The rows of a group lie close to one hidden flat surface of 5 dimensions, which passes through zero. Surfaces can cross.
Some rows, each with its group after it:
[ 35  13  -9  -9   1 -51   9  23  56 -12  58 -21   6] : q553
[ 19  -1 -21  -7 -11 -31  10  18  30 -11  55  -7   4] : q553
[ 12 -14  -9  31  -3  30  19 -22  -8   9  14 -45  13] : q405
[-29   9 -14 -24 -13 -40  -4  40  26 -36   2  15  -4] : q15
[ 21   0  28  14  30  11 -28 -25 -26  23  13  32   5] : q565
[  5  -2  22  33  15  21 -12 -19 -17  17  -1 -23   9] : q565
[-15  27  36   5   9  -8 -19   0  14   2 -31 -26  -4] : q212
[ -8   6  13 -11   2 -20 -15  26   3   2 -16  23 -11] : q889
[  3 -35 -26   7  17  12  19  -2 -20  -3  -9  25   4] : q212
[ 10 -24 -16   9  23  10  22  -6  -7   1 -11   4   8] : q889
[ 18   3  -8  11  -1   6  20 -19  17  -1  23 -45  10] : q405
[  4  -4   6   3  13  18   7 -15  -6   7 -24  -4   3] : q553
[ 27 -15 -18   1 -14  10  15  -1  -3  13  24  -4   5] : q889
[ 39 -17 -12   0  26 -18  16  10  27  -3  23   2  20] : q212
[ -6  14  -1 -22  10 -32   2  12  29 -20  -3   7  -5] : q405
[  9  14  14 -16  11 -19  -5   2  20   1  -5   6  -1] : q15
[ 17 -22 -23   0  -1 -27  -6  38   5 -11  48  32  15] : q212
[ 17   9  -8 -33   6   3  23 -28  14   2 -13   5 -11] : q212
[ 16  11   8 -16  21  15  28 -41  15   9 -40 -24  -8] : q212
[ 12 -14  -9  20  -4  26  15 -17 -12  10  11 -27  10] : q405
[  1  30   4 -40 -29 -28 -17  12  18  -8  27  25 -12] : q565
[  7  12  25   9  22 -18  -9  11  28   0  -9 -24  10] : q212
[-18  13  -2  -6 -24  -3 -10   3  -5  -8  13  -1  -8] : q405
[-21  14   1 -21 -14 -28 -14  26  14 -20   1  17 -10] : q15
[ 29   6 -16  -2 -20 -10  13  -2  24  -2  58 -24   6] : q553
[-26 -14   4  24   4  16  -4   3 -24   1 -26  -4  -2] : q565
[ -6   9 -28 -15 -51  -2  27  10  26 -16  22 -45  -1] : q565
[ 47   5  28  -7  36   8  -1 -32   7  30  -9   9   1] : q15
[-26 -23  -1  44 -20  37  -6   1 -46  17  -7 -21  -1] : q889
[ 23  21  18   1  -6   4   1 -20  25   8  15 -45  10] : q553
[-12  11   1 -25  -7 -13 -10  10   0 -11   1  31  -9] : q889
[ -9 -37 -16   3  46  -7  13  18 -12  -9 -44  42  -2] : q553
[  5  41   2 -49   7 -30  -3 -20  40 -35  20  19  -3] : q889
[-32  18   5  -6 -35 -23 -29  27  -7 -10  24  14 -15] : q553
[-11   1 -34  -4 -43   9  13  -9 -10 -15  43  -6  -5] : q405
[-20 -11 -15  20 -29  25   4  -4 -27   2   7 -16  -2] : q565
[ 10  12 -28 -31 -37 -10   9  -5   9 -12  54  12  -7] : q405
[-34 -29 -15  19  16   3   6  19 -20 -15 -38  14   0] : q15
[ -6 -44 -38  12   6  28  22  -8 -38  -2  -7  32   1] : q889
[  5 -10  12  -2  47 -12   2   5   8   2 -39  19   3] : q15
[-43 -11  -7  14 -16  12 -16  14 -40  -4 -14  21 -11] : q15
[ 28 -15   2  24  34  11  27 -17  19   7 -13 -49  19] : q565

New rows. What belongs after each?
[  1  38  39   3 -42   6 -39  -4  -3  25  25 -20  -3] : q405
[-13  19  35   6 -28  14 -43   7 -31  28  -4  14 -10] : q405
[ 16 -33 -16   8  34  10  22  -4 -10   4 -22  17   9] : q405
[ 19  -5  -1  -6 -12  30  -7 -29 -40  29  17  36 -11] : q15
[  7 -24  13  25  -1  -1  -6  39 -11  33 -20  -6  -5] : q889
[  6  -9  30  38  23  25 -10  -6 -16  28 -31 -26  11] : q405
[ -3 -33 -35  11  15  10  32  -6  -8 -16  -6  -1   5] : q405
[-15  18   7  12 -36   9 -11  -7  -5   0  26 -33  -2] : q405
[ 10 -20   5  45  14  37   5 -28 -28  20   3 -27  13] : q565
[-31  18  22  13 -13 -17 -28  23  -1  -3   1 -10  -9] : q553
[ 17 -17  -3  -2 -24 -11  -9  44  -9  31   7  18 -10] : q889
[-42  15  12   7 -27 -21 -32  31 -11  -9   9  10 -12] : q553
[ 13  -5  13  13  27 -16   0  15  22   0  -4 -14  14] : q212
[ 22  21  13 -21 -46  12 -29  -4 -19  31  40  28  -5] : q405
[ -8  16   9  16  15 -12  15  -6  38 -19  -5 -65   9] : q405
[  4 -34 -51   0  -4  16  38 -12 -14 -15  20   8   3] : q405
[ 56 -11 -14 -15  13   4  27 -19  22  12  25  -2  14] : q405
[-29   2  21  14 -25  18 -37  10 -46  21 -15  24 -10] : q405
[ -6  -5  -4 -12   0  -6  -7  11 -14   0  -7  38  -7] : q405
[ 22 -19   7  12  10  -4   5  21   7  21 -11  -8   4] : q889
[ -9   2   7   6  17 -12   2   6  12  -9 -17 -10   1] : q405
[-17 -45 -16  47  21  28  16   1 -35   2 -23 -13   8] : q553
[ 21 -19 -32  -8 -14  20  10 -18 -27   7  40  34  -1] : q565
[ -4  -2  41  30  42   4 -14   6   1  16 -55 -20   8] : q405
[-23 -17 -15   3   1   3   3   9 -22 -12 -14  24  -5] : q405
[-14  30   4  -9 -51 -17 -25  15   3  -6  50  -8 -11] : q553
[-28 -10 -17   4 -24   3 -10  16 -28  -6  13  26 -11] : q553
[-40  18   5  13  -5 -13  -5   8  11 -25 -12 -30  -6] : q405
[-19  -3  18  27   7 -23 -32  43  -1  -5   6   4  11] : q212
[-40   6   1   0  24 -31   4  18  21 -34 -31  -4  -7] : q405
[-26   8  22  34   2 -18 -20  25   6  -1  -3 -33   1] : q553
[  0 -23  22  14  10 -20 -17  60  -7  33 -39  12 -11] : q889
[-16  38  56  15  12 -27 -36  19  29   3 -21 -39   3] : q212
[ -5  26  22  -7 -14   8 -15 -10   4   8  -4 -14  -1] : q553
[-11 -22 -21  -3   6  22  19 -15 -28   1 -30  23 -10] : q212
[  6  40  36  -2 -16   7 -15 -19  17  12   0 -41   3] : q553
[ 40  34  28 -47   2 -33 -22   8  35  14  16  28  -3] : q405
[  7  32  25 -27  -5 -23 -38   0   4   4  25  43 -11] : q565
[ 21  22  17 -19   9  -2   0 -16  24   6  -9 -10   6] : q553
[-23  -5   3   0 -14  44  -7 -25 -46  12 -34  18  -6] : q553
[ 40  -6 -17 -21  28 -10  30 -18  33  -8  12   0  14] : q889
[  0  15  13 -21   2 -22 -16  14  11  -2  -6  24  -7] : q405
[ 49 -22 -40 -18  15   7  43 -26  16  -4  31   7  13] : q889
[-25  17  33  30   1   2 -14   5   7   6 -28 -51   3] : q565
[  8 -10 -25 -23  22  -4  19 -16   6 -20   1  32   2] : q889
[-16  28  45  -9  25 -31 -39  18  16  -1 -30  20  -8] : q565
[ 49 -30 -13  21 -24  10  19  21   0  43  30 -28   6] : q889
[-13  10 -17  -8 -15 -12  10  -1  14 -23  18 -12  -4] : q405
[  2   8   7  34   3   9  17 -19  22  -5   6 -80  14] : q405
[  0 -12  -7  18   7  12  14  -8  -4  -3  -1 -20   7] : q405
[-18   4 -12  -8   8 -22  13   9  20 -27  -5  -3  -4] : q405
[ 27  16  27  -7  23 -10 -24 -16   2  13  17  27   2] : q565
[  3  11  -8   0   8 -18  23  -7  41 -23  13 -45   7] : q405
[  0 -22 -21  -2  31 -28  30  24  36 -29 -20 -11  12] : q15
[ 24  27  21 -27   1  23   1 -40   9  15 -21 -10   6] : q553
[ -9  13  -3 -18 -15 -22  -7  18  19 -15  11   6  -4] : q15
